The rows of a group lie close to one hidden flat surface of 12 dimensions, which may be shifted away from zero. Surfaces can cross.
In the rows, 128 means zero.
Some rows, each with its group after it:
[114 122 125 169 110 135 128 114 144 116 134 123 133 138 156 140 103 135
 106 159 136 121 112]	q_233
[144  85 105 101 139 142  97 110 165 163 117 172 183 128  82  90 128 132
 126  97  97 120 179]	q_233
[100 141 202 118 141 102 108 170 120 160 100 136 149 119 151  96 146 150
 117 103 163 122 145]	q_233
[ 94  76 122 131  87 101 118 117 154 165 189 164 115 112  97 100 145 108
 163 134 132 130 155]	q_374
[187  99  93 119 126  94 156 158 115 210 119  86 144 120  88  82 160 123
 112 127  91 151 104]	q_374
[ 74 121 163 167 160 148 142  73 148 104 130 107 105 140 150 165  67 111
  74 138 109  86  80]	q_972
[100 137 115 150 116 177  66 121 121  96 129 162 148  79 104 168  81  67
 153 134 126 119 128]	q_972
[131 157 165 100 137 127 103 122  98 120  93 170 141 140 157  96 145 146
 128 149 144 136 179]	q_233
[131 122 130 114 159 110 143 183 156  89 105 119  83  95 143 171 124 120
 119 119 118 150  92]	q_593
[131 124 155  66 175 122 136 108 108 170 133 119 122 171  87  79 146 141
 114  77 118 125 155]	q_593
[142 119 111 116 130 104 154 129 106 134 155 144  99 155 113 145 170 113
 136  84 105 150 144]	q_374
[128 136 112 139 174 139 130 166 138 148 107 219 152  86 175 172 143 168
 109 118 147 174 119]	q_593
[100 137 124 126 119 131  96  95 118 155 182 111 143 178  85 121 172 146
 132 137 139 147 158]	q_374
[128 136 150 118 169 112 171 127 140 107 129 130  96 106 123 147 152 133
 155  63 129 102 101]	q_233
[109 129 117 137  86 110  98 142 149 110 148 183 128  94 147 134 147 123
 162 189 150 157 160]	q_972
[160 138 146  97  96 142 117  99  98 100 118  48 133 162  90  66 108 126
 170 100 124  78 146]	q_593
[135 126  88  78 124 136 109 174 108 137 149 193 121 124  89 130 153  87
 186  92 141 174 184]	q_972
[121 108 123 142 138 132 162  97 172  89 140  86  89 158 142 140  85 157
  96 141 109  99  95]	q_972
[106 120 165 132 134 134 146  93 147 133 117 211 150  83 161  88 106 147
 151 129 172  86 143]	q_972
[ 80 153 153 122 125 107 151 101 134 194 160 119 141 193 116  78 154 167
 116 139 170 112 144]	q_972
[128 130 104 116 131 105 165 165 151 120 107 136  98 135 156 161 116 101
 108 154 120 154 103]	q_972
[145 110 123 159 139 136  98 134 126 125 135 123 110 101 151 148 103 140
  79 176 110 168  98]	q_593
[155  87  91 105 103 122 116 197 168 157  99 104 158 144 134  86  90 146
  96 148 120 144 147]	q_233
[162 125  94 121 113 131  86 124 159  46 110 106 131 135 116 168 134 106
 154 143  70 129 153]	q_374
[166  98 109 111 124  87 196 152 143 110 102 170  99  99 144 143 154  82
 155  85  83 115 125]	q_374
[108 117 113 169  75 120 109 161 120 188 160 110 128 143 147 132 120 104
  86 196 146 183 110]	q_972
[170 114 108 156 126 129 143 170 156  81 104 125 135 107 187 144 111 173
 108 122 115 125 112]	q_593
[137 149 158 136 177 148 102 178 106 107  97 122 111  83 168 151 105 176
  97 140 152 166  85]	q_593
[146 153 150 113 129 161  94  79  49 118 120 127 132 175 110 103 123  96
 112 127 102 130 159]	q_593
[109 109 157 160 120 114  90 117 149 156 194 102 135  71  83 125 172 158
 156 130 151 137 114]	q_233
[173 111  88 156 130 140 120 155 143 137 131 121 138 119 149 145 123 177
  88 157 110 172 107]	q_374
[101 122 106  87 131 127 162 185 135 133 113 130  99 154 114 139  96  67
 138  79 140 125 125]	q_972
[119 123 118 149  93 159 106 103 114 142 164 126 135 124 120  97 102 137
 150 151 159 118 132]	q_972
[114 104 179 174 152 118 111 119 113 206 137 119 151 110 145 119 140 161
  44 140 119 142 100]	q_593
[132 131  44 112 159 161 114 120 173 105 134 111 144 181  85 181 125 131
 124 148 100 153 137]	q_972
[112 112 116 142 113 147 116 111 147 173 145 160 165 112 125  90 116 140
 134 152 150 127 146]	q_593
[120 158 122  97 118 104 105 142 131 153 102 141 159  90  96 103 162  96
 185 178 158 146 139]	q_972
[160 133 159 139 128  96 157 158 105 119 128 107  88 117 185 133 154 164
 103 136 122 144 104]	q_374
[172  82  91 158 150 121 150 148 163 161 150 129 125  58 117 133 136 170
 119 115 112 144  76]	q_233
[ 90 148 131 141 104 162 125  66 101 130 147 139 137 164 114 125  90  81
 146 138 145  91 138]	q_233
[154 109 117 145 102 155 168  81 158  90 156 143 119 124 152  82  96 191
 158 121 143  77 139]	q_233
[ 87 140 192 104 136 106 118 149  86 179 117 118 124 166 121 111 129  92
  89  81 142 123 145]	q_233
[108 120 105 153  87 102 141 149 202 134 100  84 184 122 121 129 111 113
 135 150 138  83 118]	q_374
[ 46 115 137 121 127 141 135 123 143 179 141 156 141 198 128 130  88  90
  83 110 149 113 142]	q_593
[133  83 113 113 140 126 136 120 194 119  94 118 155  77  95  94  78 122
 147 131 112  80 107]	q_593
[119 116 150 143 163 114 132  66 112 160 153 151  92 137 130 114 150 152
  79 183 102 157 105]	q_593
[152 174 116 118 152 108 128 136 103 114 129  94 121 165 129 164 201 155
 127 134 118 165 124]	q_972
[173 108 127  97 180 109 160 126 160 127 115 137 133 127 128 102 170 219
 127  76 110 120 144]	q_233
[151 123 127 149  84  89 126 141  92 152  91 142 135 131 165 142 139  50
  95 179  81 153 129]	q_374
[182 154 138 120 130  78 187 159  96 134 103  87  91 126 171 110 172 159
 106 153 125 149  97]	q_972
[187 127 115 139 155 119 147 167 111 146 135 142 120  39 137 124 167 176
 155 113 136 161  94]	q_233
[166  84 139 158 125 114 133 131 121 135 144 135 107 143 177 133 124 168
  61 119  81 145 132]	q_593
[128 174 170 115 155 135  89  78  71 124 107 190 157 127 125 133 181 118
 150 122 123 134 180]	q_374
[ 86  79 149 123  91 128  75  96 144 125 175 155 103 111  83 112 105  71
 149 157 113 121 160]	q_374
[130 111 166 162  91 131  98 161 106 131 141 137 147  96 134 123 124 125
 134  63 140 105 153]	q_233
[156 100 140 118 175 114 143 161 119 181 116 171 125  30 111 110 156 131
 140  72 116 142 107]	q_233
[ 85 115 149 166  62 121 135  99 132 110 148 166  87 142 175 123  88  71
 117 198 128 116 132]	q_374
[106 161 168 133 148  79 173 121 101 169 122 159 107 135 163 138 189 118
 114 137 138 147 113]	q_374
[148 114 129 124 104 106 156 166 132 167 166 136 146 147 129 101 178 177
 142  56 152 118 168]	q_593
[134 113 121 148 122 145  59 119 137  83 143 133 123 121 129 169 125 124
 106 167  93 167 138]	q_374

New rows, each followed by its group:
[137 159 119 107  85 137 136 127 105  50 114 128  91 159 161 118 110 107
 165 146 141 113 149]	q_233
[111 136  95 112 156 147 128 149 176 155 114 135 173  95 103 112 106 156
 143 155 163 126 105]	q_593
[142 168  93 125 105 135 107 125 110 145 105 108 159 109 109 113 138 101
 160 227 143 162 108]	q_972
[150 133 119  85 116 116 161 204 139 100  62 124 105 131 179 118  89 106
 118 142 127 133 126]	q_233
[112 136 139 164 131 133 106 139 115 113 131 147 100  90 170 183 119 116
  91 182 130 166  85]	q_593
[ 82 120 166 156 106 131 110  58  97 187 144 166 155 141 116 104 123  79
 112 145 123 107 143]	q_593
[110 151 133 140 140 143  71  94 131 143 119 143 214 164 106 157 165 139
 109 107 116 121 174]	q_233
[152  83 111 130 140 155 142  56 119 138 166 185 105  94 102  92 115 126
 155 127 103 116 133]	q_233
[ 76 128 166  81 153 154 139 114 112 163 129 191 142 175 122  81  97 114
 120  63 154  93 180]	q_593
[ 67 144 123 148 117 122 111 145 114 181 118 124 145 150 125 161 124  62
  92 168 139 160 110]	q_972
[130 157 131 105 132 119  84 181 132 102  69 153 170 107 142 145 143 107
 147 135 136 139 157]	q_233
[148  89 138 174  97 135  83 146 111 146 147 154 157  76 135 140 130 132
 121 107 119 142 135]	q_233
[142 116 134 131 159 124 132 159 147  74 107 127  76  76 176 149 100 158
 110 150 128 144  81]	q_593
[107 153 116 148 103 141  64 126 104 139 135 153 159 100 106 150 152  83
 163 181 148 170 144]	q_972
[113 140 170 119 142 133 166 117  86 168 161 149  96 149 136  94 144 167
 127  79 169 123 129]	q_374
[122 173 128 148 100 142 103 174 104 141 111 111 176  95 127 131 126 104
 166 129 176 130 122]	q_233
[115 123 112 130 140 149 146  51 109 156 161 161 112 106  97 108 124 114
 148 172 129 135 102]	q_233
[131 135 129 100 138  87 174 174 153 120 127 160 108 164 174 139 167 170
 120 104 140 147 156]	q_972
[127 135 136 133  96 128 175 126  88 162 125 106  88 123 160  74  82 103
 124 174 156 119  85]	q_972
[119 134 165  91 133 114 121  87 114 133 154  73 113 125  59  80 159 131
 181 116 147 107 135]	q_972
[159  89 162 142 137 140 110  84 107 117 133 147  96  99 153  96 107 155
  92 160  97 138 127]	q_593
[102 152 175 163 119  86 158 132 136 133 125 109 127 142 188 133 156 173
  91 143 148 117 107]	q_972
[ 99 130 176 146 132 148  92 120  97 137 131  84 135  92  79 139  96  78
 139  68 131  93 102]	q_972
[142 140 121 108 144 110 124 153 161  99  79 141 137 165 189 124 130 185
  80 200 114 159 147]	q_233
[132 136 102 125 139 136 137  77 151 106  94 114 147  99  90 135 112  83
 158 184  96  97 103]	q_593
[103 174 118 124 159 150 172 140 162 123 100 133 158 150 163 139 110 179
 131 118 181  99 107]	q_593
[109 113 145 143 107  75 177 143 188 108 123 116  91  97 155 128 135 123
 146 156 128 104  97]	q_374
[119 147 152 193 115 157  96  92  85 110 145 157 164 108 147 180 150 113
 134 109 130 117 135]	q_233
[109 142 154 133 170 147 100  88  87 154 125  86 137 107  73 148 118  83
 109 102 102 123  89]	q_972
[158 162 127 138 137 113 188 167  74 114  95 140  77 154 206 174 136 107
  76 132 117 175  94]	q_972
[ 76 171 103 108 113 136 108 105 152 119 150 111 154 196  90 132 158 134
 172 163 171 131 167]	q_972
[122  92 119  67 152  85 108 179 149 139 105  96 106 175  91 141 155  92
  82 110  63 169 166]	q_233
[ 97 127 127 104  98 136 141 147 186  66 125  97 104  87 110 104  65 120
 206 148 183  78 109]	q_593
[145 142 135 135 157 150 162 116 110 122  86  85 131 112 130 125  92 127
 123 125 124  96  72]	q_972
[118 148 184 134 105 117  70  96 110 132 113  78 154 128 116  86 141 140
 127 184 138 122 142]	q_374
[ 88 170 110 111 141 115 118 127 121 185 122  87 165 162  60 148 172  73
 144 140 136 147 116]	q_593
[143  94 114 146 183 121 152  96 149 113 124 195 118  74 121 195 158 109
 131  73  69 121 110]	q_233
[168 112 174 145 130 107  67 172 111 159 117 139 192 116 157 104 180 215
  84  84 129 149 179]	q_233
[ 76 143 139 109 130 124 121 134 162 115 145 152 145 163 109 140 144 136
 166  85 167 105 167]	q_972
[126 133 141 122 139 134 143 113 138  97 108  97 121 129 130 111  97 128
 135 137 125  89 102]	q_593
[146 140 144  95 145 164  97 118  72 101 136 170  90 115 134 104 107 142
 139 138 143 160 152]	q_593
[178  78  83 145 102 131  97 127 199  69 168 121 140 105 118 135 139 197
 152 128 105 124 158]	q_233
[138 147 110 108 150 171 154  82  92 189 128 150 165 116  74  71 123 129
 167 112 145 110 125]	q_233
[152  98 122 147 162 105 151 143 175 112 128 140 110  92 155 161 147 171
 109 108  97 135 102]	q_233
[107 113 141 123 104 138 138 128 130 155 155  69 120 138  82  85  90 124
 138  98 154  91 108]	q_972
[139  83 154 139  62 121 128 182 142 100 128 125 103 138 195  96  63 141
  89 123 136 113 146]	q_233
[144 159 123 119 143 103  92 119 142 152 118 107 180 101  85 110 208 160
 172 157 138 148 136]	q_972
[155 125 142 129 115  83 140 157 145 126 121 115 151 113 122 129 194 150
 159  68 119 108 150]	q_374
[181 115 129 120 124 143 132 134  98  86 158 115  83 126 126 131 136 158
 145  86 112 142 135]	q_972
[109 113 136 102 108 140 117 136 110  86 138 166  78 126 134 135  94  76
 152 112 123 133 156]	q_593
[125 142 161 145 117 123 127  70  88 156 172 124 119 114 125  81 161 161
 147 170 157 127 127]	q_593
[ 96 185 135  80 146 163 114  85  86 127 122 149 136 142  90  94 121 102
 186 161 175 121 137]	q_593
[131 102  95 102 147 128 155 176 153 219  96 181 171  96 121  99 115 118
 110 119 143 149 121]	q_972
[110 132 104 104 157 109 165 165 190 151 117 104 155 149 101 126 142 155
 138  92 143 110 119]	q_593
[128 121 146 157 111 131 147 124 101 163 164 164 126 151 181  96 133 182
 101 139 157 142 136]	q_972
[155 110 101 168 128 149 133 104 113 104 133 197 115  72 149 180 120  91
 134 132  91 143 108]	q_233
[146 124  74 128 116 142 113 146 167  92 129 122 143 135 132 162 126 148
 138 154 125 149 133]	q_972
